The first 7 rows are patterns. Each new row is the sum of 2 different patterns, raised or lowered, with some noise. Before adding, each is slid sideways (what falls off one end comes back at the other) and multiplied by a number that may be negative. Names go in the order of the patterns.
Some rows, each with the names of its patterns after it:
[-13   8 -13  -3  -9 -10  -6  17  -6   5  12  -6  10 -18 -14  -7 -15   2
  16 -19  15 -10  -5 -17  19 -10 -17  -3  16   5  -8  12 -19  13  11 -11]	D
[ 19   7 -16   8  18  10   2   9   5  14   7   0 -17   0  -8  11  -3 -19
  -4  13  18  -1   6   0  13  19  17  -9 -17  16   1  13 -18   2   6   3]	E
[ -7   0  17  -6  -8 -12  16  -6  15 -18  13  -6  -6 -18 -10  -4  -2  -4
  16 -12 -15  -5  17 -16  18  -1  18 -17  15   8 -19   4 -17 -13  17 -10]	Z
[-19  10  13  -4   6   2  -7 -14  -8 -14   3   2   1 -18  -6  12  -3  -1
  -9   6  16 -18  13   3  -9 -17  17 -19  -8   6 -12  14   8 -13 -12 -14]	S
[  1  13   5 -15   2   1 -10  10 -10 -12 -17  18  -2   7 -10   9 -16 -18
   3  -8   5  -2   6  -4  18  14   8  -7 -12   9  -4  16  -5  10  -4  -2]	K
[ 18   8 -18   9 -18   9  16  14 -16   5  14 -13   6   2  -4 -19 -18 -13
  -8   5 -10 -18 -18 -19 -14  14  -6 -13   7  17  16  14   1  14 -16  -2]	V
[ 12  -4  -1  -6  -1   4 -17 -10 -14 -19   1 -15  -7   1  -5  -7   3  11
   5  -3  17  -1 -11  -8 -12   5 -12  16 -14  -7  13 -17  -4  -1  19   4]	X

New rows, each followed by the names of its patterns:
[-43 -36 -17   8 -34  -7  -1 -42   1 -24 -39 -19  -6 -17  -6 -38 -41 -22
 -15 -28  -9   1 -19   4 -40 -36 -27 -18 -14 -18 -33  -5 -19 -30 -51  13]	D S
[ -6  -1  -7   8  -7 -19  -2 -20   0   9   7   4  -3   0  -9  -2   0   4
 -24 -12   1 -16  -2  -4 -13   8   4   6 -10   6  -5   7   8  12   4  -9]	K X
[ -9  20  23 -12  -3 -12   0  25  -7  -2   4  28   4  -5 -22  14 -13  25
 -20   2  -6   4  -4  -8   1   0   6  30   3 -19 -16  32 -15  29 -11  19]	E Z
[-15  12  28  20 -16  -9  -3   8  20 -29  -9  11  -8  15  -2 -25   0  32
   2   7  17   1  24 -11 -13 -26 -15  -6  21 -21  -8 -15   7   2  14  -4]	D E
[-37  -5   2 -34 -37 -31  -7 -36 -23 -33 -25 -17   1 -16 -41 -46 -10 -42
 -19 -29 -13 -39   2  -4 -10 -46 -25   4 -29 -16 -50 -29 -18 -13 -41 -28]	D E
[40 44 20 33 19 36 18 28 46 32 34  9 35  8 26 -3 22  7 25 49 11 38 17 20
 20 32 27 11 15 26 45 11 27 22 28 23]	Z K
[ 12  -1 -12   8  13  13  -8  17  14  11  28  26   5  19  42  22   4  15
   7  31  12  24 -14   8  17   6   9  -4  25  28  38  10  18   7  24  31]	E X
[-22 -25 -10 -18 -13  -6  -8  -7 -35  -9 -14   2 -23   0 -10   9  19   4
  13  19 -30 -14   2 -11 -13  19 -23  11  17   7 -30  -3  -1 -11   6  -1]	S V
[-27  -8   7 -18 -14 -18   3   8  26 -16  -2 -20   9   2 -25 -14 -30 -22
  14 -22 -21  -9  -9 -12  -2  -1  -2  -5  27   0  -6 -18 -10  16 -14   3]	E X
[-11  12  15  -5  30  18 -16 -31  31 -20   7  -9 -12  20  13   3  -5 -29
 -12  25  23  -2  14   7   4 -10  -8 -29   5  -5  11 -19 -23   6   6  16]	E S
[  1  12   3  24  -2 -23   1  26   9 -14   5  -1  15  -6 -19  -8 -17 -18
  13   6 -37   6  12   5  -1 -15 -16  16  19  20   5 -31  -2  -3  -2 -26]	E S
[ -7  20 -13  -4  28  -1  -7  -8  16  13  13  -4 -17  -7  24  31   2  11
 -21  22  11  -9 -15 -25 -11  16 -16   0  -5 -14 -14  11 -17  11  -6   6]	E V
[ -3  22  10  21 -11 -14  14  10  17 -31   4   5  -8  28  -5 -23 -11  34
   9   7   2  11  -4 -10   3 -24   6  -7  15  -6   0  10  19   9 -13  11]	E K
[ -6 -13  -6   8 -24 -14 -16   1  -4 -31 -14 -21  15 -12 -21 -20 -34 -20
  18 -16 -29  -7   6   0   5 -13   2 -16   8  13  12 -32   7   0   9  -4]	E V
[-15   9 -40 -13 -16 -14 -29 -12   8   5   2 -13 -12 -16 -28   0 -16 -20
 -42 -16 -30 -26 -36   1 -34 -27   5  -7   4  -5 -12  -7 -16 -23 -38  -4]	Z X
[ 16  13  37  10  11  41   2  15   9   5  -1  21  -9  -4  -8  13  25  15
  10   8  41   9  17  -4 -13   3  14  10  10 -12  25  -2   6 -12  22   8]	D E
[ -8 -12 -14 -10 -13   5   9   8   8  -9  11   9  22  20 -11  11   4   3
  -4  -7   9 -20  -8   7  -6 -15  19  10   3   2  -3 -21  16  14  -2  27]	S X
[  6 -38 -29 -24 -14 -18 -31 -30   1 -25  -7 -30   5 -17 -23 -21 -22 -25
 -23 -29   3 -36 -20 -31  -3 -21  -9 -18   2 -20   3   1 -35 -11 -38 -29]	Z X
[ 25  27  37 -13   4   1  20  -2  19  29  29  31   9   9  12  13  26  12
  17  -3  31 -12  -6  12  11  -3  11  40 -11  40  30 -10  29   0   4   8]	Z S
[-15 -12 -14 -26 -30  -5  -6  16  -8 -11  -7  -6 -18 -17 -21 -21   5 -10
  -1 -30 -21 -23   2 -21 -32 -14   8  14 -11  14 -32  10  21 -12 -28 -12]	D E
[ 13   2   0   6  -5   7  28  -2  -8  13 -14  19  18 -23 -17 -20 -32  18
   6  -7  13   4  -3  -4   6  -5   8  23   5 -23  -6   5   6  -6  10  -2]	S X
[  1  -4   5 -28  29 -19   4  -6  -2  16  -8 -11 -24 -25  -5  -1   5  -5
  17  -2 -13 -24   5 -19  12 -16   8 -21 -12  -6 -12  -9 -11   5  24 -28]	Z S
[-14  -2  -5  16  -9  11 -10 -13   2  13 -16   3  -3  -3  22  23 -27 -10
 -19  -6  -1  22  14   3  11  -9  -8  -8  -7 -14  -9  -6  -5   7  -1   4]	S K
[ -6   6  25   0 -24   3 -11  -8   9   9 -27   5  15   6  -1 -13 -17  27
  13   9  15 -22 -13  16 -12 -15   3  12   0   8 -14  -2   1  29   8  -3]	E S
[ -6   6  -9  -1  -7 -14  11 -13  -3  -8   5 -10   1  -3  -5 -21  -6 -10
 -35  18 -30 -20   5  16 -31  17  -3  -6   8 -17 -28   6  -2  -9  14 -26]	D S
[ -5 -21 -20  -9 -16 -15   1   5  24  -2 -12   3   0 -17  24   1   3  -8
  -3   9  -8  11 -28  -7  22 -20  -2   0   9 -22 -23 -21   3  -4   3 -33]	Z V
[-14   4 -23  -6  -9 -12  -9  -3 -23 -28 -24  -6 -31 -24  -5  -8  -2 -27
 -17 -20 -15 -15 -22  10 -27  -2 -34 -27 -22 -24 -26  -6 -10 -14  12 -18]	S X
[ -3  26  13  -3  -1   5  13   3 -13 -40  -4 -14  12 -16 -14   4 -17  15
 -10 -16   3  12  -7  -9  14  -4   6   8 -19 -15   1   0 -10  -8 -32  -2]	E K
[  0  -4   0  14 -10   7 -11  24  22  -1  -1   1   1  14   8   7   9  -2
   2  16   3 -18  -7 -26 -10 -16   4   2  -1 -20  26 -13  12 -21   3 -20]	D V
[-13  12 -25  -2 -14 -14  -4  -9 -23 -20  -4 -17 -27  -6 -19  -5  -7 -19
 -40 -13  -9   2 -22 -16 -17 -11  -5 -27  -1 -25  11 -11  -3  -9 -44  -1]	E X
[27  4 29 10  6 45 16  3 -4 12  2 21  8 22 19 32 34 34 22 40 37 33 14  7
 27 20 17  0  0  9 11 34 18 26 20 30]	E X
[ 12  -7 -13   4  -5 -32   6 -24  -4 -17  17  -1 -19  -9  -2 -10   0 -19
 -12 -24 -16 -18  -6 -20  -6 -25   9 -25 -17  -9   6 -30   1   3   7 -23]	Z K
[ 26  19 -14   9  48   8  16  -9   1  -4  25  -4 -13   8  16  25   2  26
  14  40  16   5  16  12  24  41  20 -12  10  23   1  -5 -11  -4  11  16]	E V
[ -3 -11 -18  -8  21  -8   9 -30  22 -18  13 -14 -13   0  33  -1 -14  -8
   0 -24   6  -1  -3 -18  31 -16  10 -28  17   1  -6   4 -24  16   2 -12]	E Z
[ 15  -9  -4  18   0   2  -5  18 -10  18  12   1 -15 -13 -23   0  18  -4
 -29  -5 -31 -13   0   7 -23  -1  32  11  26  11   1  -8   5  19  -4 -12]	Z V
[-16 -43 -26 -43 -37 -13 -31 -33 -34 -30 -29   9 -12 -22 -13 -12   7  -6
  -5  -6 -27 -22   2 -10 -23  -6 -42  -8  -1  -9 -24 -19 -13 -40   1 -17]	K V
[-23 -45 -23 -41 -19 -38  -9 -18 -31 -12 -30   1 -37 -28 -31 -39 -25  -9
 -35 -20 -40 -37 -52  -5 -44 -45 -25 -11 -21 -27  -4 -38 -11   0 -33 -44]	D X
[-11   0  12  16  28   2  25 -17  12   9   5  25  -6   7 -15   6 -16  -7
  18  -3   2   7  34  -1  31  26  -6  29  -3  -7  19  22  13   5 -14  -8]	S X
[-30 -19 -10 -20   4 -25  23 -11   1 -24  11 -20 -22  -8  -9 -13 -25 -12
 -22 -11  -4 -14 -23  -5 -14   3 -13 -19   4   8 -23 -10  -9  -9  -9 -10]	D X
[  9   8  10 -15  -7  -7  13   3 -22 -25 -10 -11  -9 -27 -11 -26  -5  11
   2 -22   4   8   0  14 -30 -32  14   0   9 -12 -19 -17  -6  -1 -10 -20]	E S
[ 11  14  17  20  12 -29   6   5 -19 -15 -23  -1   7 -11  22  -5 -30   2
  -2   0  16   2 -31  -5  21  -3 -26   3   0 -14  13   0   3  14  15 -15]	D V
[-19   4  12  24  37  23  -5   5  31  30  24  31  21   5  16  15 -20 -15
 -19   0  -1 -25  16  16   4  -5  24  -7  32  11   4 -19   0  11  -9  29]	E V
[ 21  -5  17  -8  -2   4 -23  -4   0  21  20  17   3 -12 -12   8 -15  12
  12  20  -6   7  11  -3  -3  -5  -6  -7  14  -4 -17  -8  20 -18   7   5]	D S
[18 44 28 20 29 35 28 13 23 29 50 14 33 22 33 26 39 39 30 37 27 37 25 28
 48 37 35 10 41 11 28  0 29  8 24 50]	Z K
[ 21 -15 -19   8 -16   1 -11  30 -20 -12   3  -1  -6  12   3  15   8  -7
 -14 -12  -3   6 -17   2 -20 -30  -2   0 -16  17  -4   7 -10  24  13 -16]	Z X
[ -5   5   0   8  -4  11   0  10  -8  13 -22 -13  -3  -6   7  19  15   9
  -1 -21  13 -22   9 -12  -1 -29  12  17  -9 -15 -21   7 -23  15 -16 -13]	D K
[ 12   3 -10  31 -10  30  -2  11  -7   5 -17   0  -1  -1   3  36  -9  -1
  13  20   0  11  -5  18 -18  21  24 -20  21 -16  -8   9  14  -6  -7  20]	D Z
[ -5 -15  -7   1 -11 -12   2 -15 -25   5 -13 -30  -5 -19 -23 -26   0 -16
  -1  -5   1 -17 -31  -4  -3  -1 -20 -15 -10   4   3 -10 -26 -32   7  -1]	E K
[-27 -39 -15  -7 -39  -5 -27 -41 -35 -11 -27 -33  11 -22 -13 -22   3  16
   0 -18 -33  -5  -5   3  -6 -18 -46  -5  12 -38 -36 -44 -20 -20 -36   0]	E V
[ 22   4   2  15  21   3  27 -15  11   8  13  18   9   5   1  23   3   3
  27  -5  12  40   4  11 -15  -2   1  -5   5  25  -1  42   5  18 -11  36]	D E
[-12   6  -9  -1  17   2 -15  16 -17 -15 -15   6 -28  -7   2   5  19  10
  -7   1 -10   6 -28  10   5  17 -31   6  -5  12 -27  -3   4   4  17 -10]	D Z
[ -2 -14  -8  10 -15  12 -17 -15 -12  15 -16 -18  20  -7  -1  -4  23  27
   0  15  -2   4   6  29   6   9  -8  -5  20  -3 -25 -22 -24 -15  -7  22]	S V
[  0  -5  -8   6 -15  17 -26 -20   0  14   5   0   4  -9   7  -4 -10   5
  -6 -22   0   2   9   9  11   2   4  -4  24 -25   6  -4  21 -23  21  25]	D K
[-10  -1   7   0  13  13 -24   7  22 -14  28  -2 -11 -23  10 -10  -8  13
   4   1   2  30  22  22  20  -3  21  23  12  22  18 -10  -1  11  -3 -24]	V X
[ 20  -2  -8  22  30  14  22  11  16  -4   0  15   2   4  15  -4  12  28
  10 -21  16  15  -3   9  15   0   3   0  -2  -5   3   1 -13   1 -14   1]	K V
[  4 -24 -14 -17 -14  -1   5 -18  -7  -6 -15  18 -18 -20   2   5  17  24
 -12  24 -18  -2   4  18 -18  -4 -16  20  17   7  -4 -10  23  -3   0  -7]	D V
[-15   4 -28 -18   9  21  11  24 -25 -13  16  -4 -18 -11  10  -2   9 -18
 -24 -19  20  19 -29  -3 -15  19 -12 -24   8 -33 -11  20   5 -36   3   2]	E S
[  0  25  16   0   7  -8 -11  -1   1  -9 -16 -11 -26  -3  -2   2  -8  -8
  12  -7  -6   5 -28 -35 -30 -35 -14  16 -32 -12 -32 -29 -34  22 -20 -32]	D V
[  6   7  -7  13 -13 -16   8   6  20   3   9 -10   2  11  21  17  -4 -12
   0   0  -1 -24 -25 -26   9 -17  13 -10 -10 -20  -2  -7   3  -5 -16  -9]	K V
[-21 -40 -19 -21 -27  -8  -1 -15 -25  -3  13  -9  -8 -41   5 -24  -5 -33
 -12 -19 -16 -18  13 -19 -43 -17   2 -39  10 -25 -10 -45  18  -8 -25 -21]	Z K
[ -9  11  15  21 -12  -6   6  10   8  12   0  26   4  12  21  -5  16   1
   0   4   3  -3  -2  20  -7  15   7  23  14  15 -19  30  -9   9  -2  12]	D Z
[ 33 -12  -1   4  21  -7  25  10  14   6   9   2  10   2   3   3   3  32
  32  -3  21  -2  -3  16   3  30   8  30 -15  16  18  12 -21 -11   6  -2]	D K
[ 21   2 -12  18 -18 -22 -14   6 -30  -8   2  12  22  12  -5   3 -15  12
 -36  11   5  21 -38   8  -4  11 -34  -3   9  -2  21 -16 -18  10  -6  -2]	D Z
[ -9 -27 -13 -21  -5 -20   5 -39 -17  -5 -39 -13 -25  15  -1   1  -6 -16
 -30  -4 -22 -23 -21 -17 -45  -2 -16 -20 -24 -24 -17 -23   9 -20 -23  14]	D X
[-12   9  14  26  21  31   2  16  24  12   6   8  32  15  36   6  20   6
  25  14  13  18   2  22   6  -6  32  -5   1   5  42  -3  34  11  12   9]	S K
[ 23  21   3   4 -24  19  -1   4  12  13  -3 -19  -3  -1   9 -13   7   2
 -12  22   1   2   2  12  11  15  -9  12  -8 -17  -5  -9   7 -14   8   8]	K X
[-22   3  15  -6   5  -7  -4 -16   0 -23  16   8  -5   3  11  -2 -29  -8
 -13  -7   9 -10 -27 -21  25  -4   3 -21  11  -3 -36   9  -8  -5 -20  20]	S K
[ 8 -6  8 -4 19 15  1 32 35 38 29 30 42 10 11 26 33  0 39 -1 36 34 32  6
 33 39 -2 26 20  9 10 -5 -1 -1 35  7]	K V
[ 16 -11   9  27   1   3  26  -9  13   4  -7   1  22  -5  -6   5  -1  -6
 -12  -1   2   0  -1  29 -29  28  -1 -20   3  22  -7 -33  -9   2   7  -5]	D X
[  9 -11 -11   9  -4 -22  24  28 -13  18  -5   7   2   6 -35 -10 -10  -5
  17 -21  19  -3   8   4  -1 -17  14 -29   3  17  12 -20  16   2  10  -5]	D K
[  4  11  -2  25   0   0   2 -17  11  32   0  30   6 -14  -8  30 -13 -29
 -14   3   5 -19  25 -13  -1   5   5 -20  24 -16 -12 -19   5 -10   7   8]	D V
[  3 -14  -7   4  22  18 -22  -3  28   4  36   4 -17  -2  35  10  -6  28
   6  17  17  25  12  19  10  13  15  12  21  34  34  -8  14  20  13   7]	E V
[ 23  24  -5  23  22  -7  15  -9   8  35  15  28  21   6 -10  16   7   9
   9  19  30  23   9  14   4  33  24  11   5  14  15  13 -10  39  11   4]	S K
[  9  -6  -3   2   0  24   8   6   5  -6   9  25   4   3  17  20  14  17
  10   7  -5  15  30  25 -10  24 -16  24  24  13   9  16  23 -18  10   0]	V X
[ 26   6  10  11  21   4  20  12  13  -2  11   8 -12  33 -11  -5  24  30
  -7  32  15  11  23   1 -11  22  12   9  27  -7  11  18   9  17  12   4]	D S
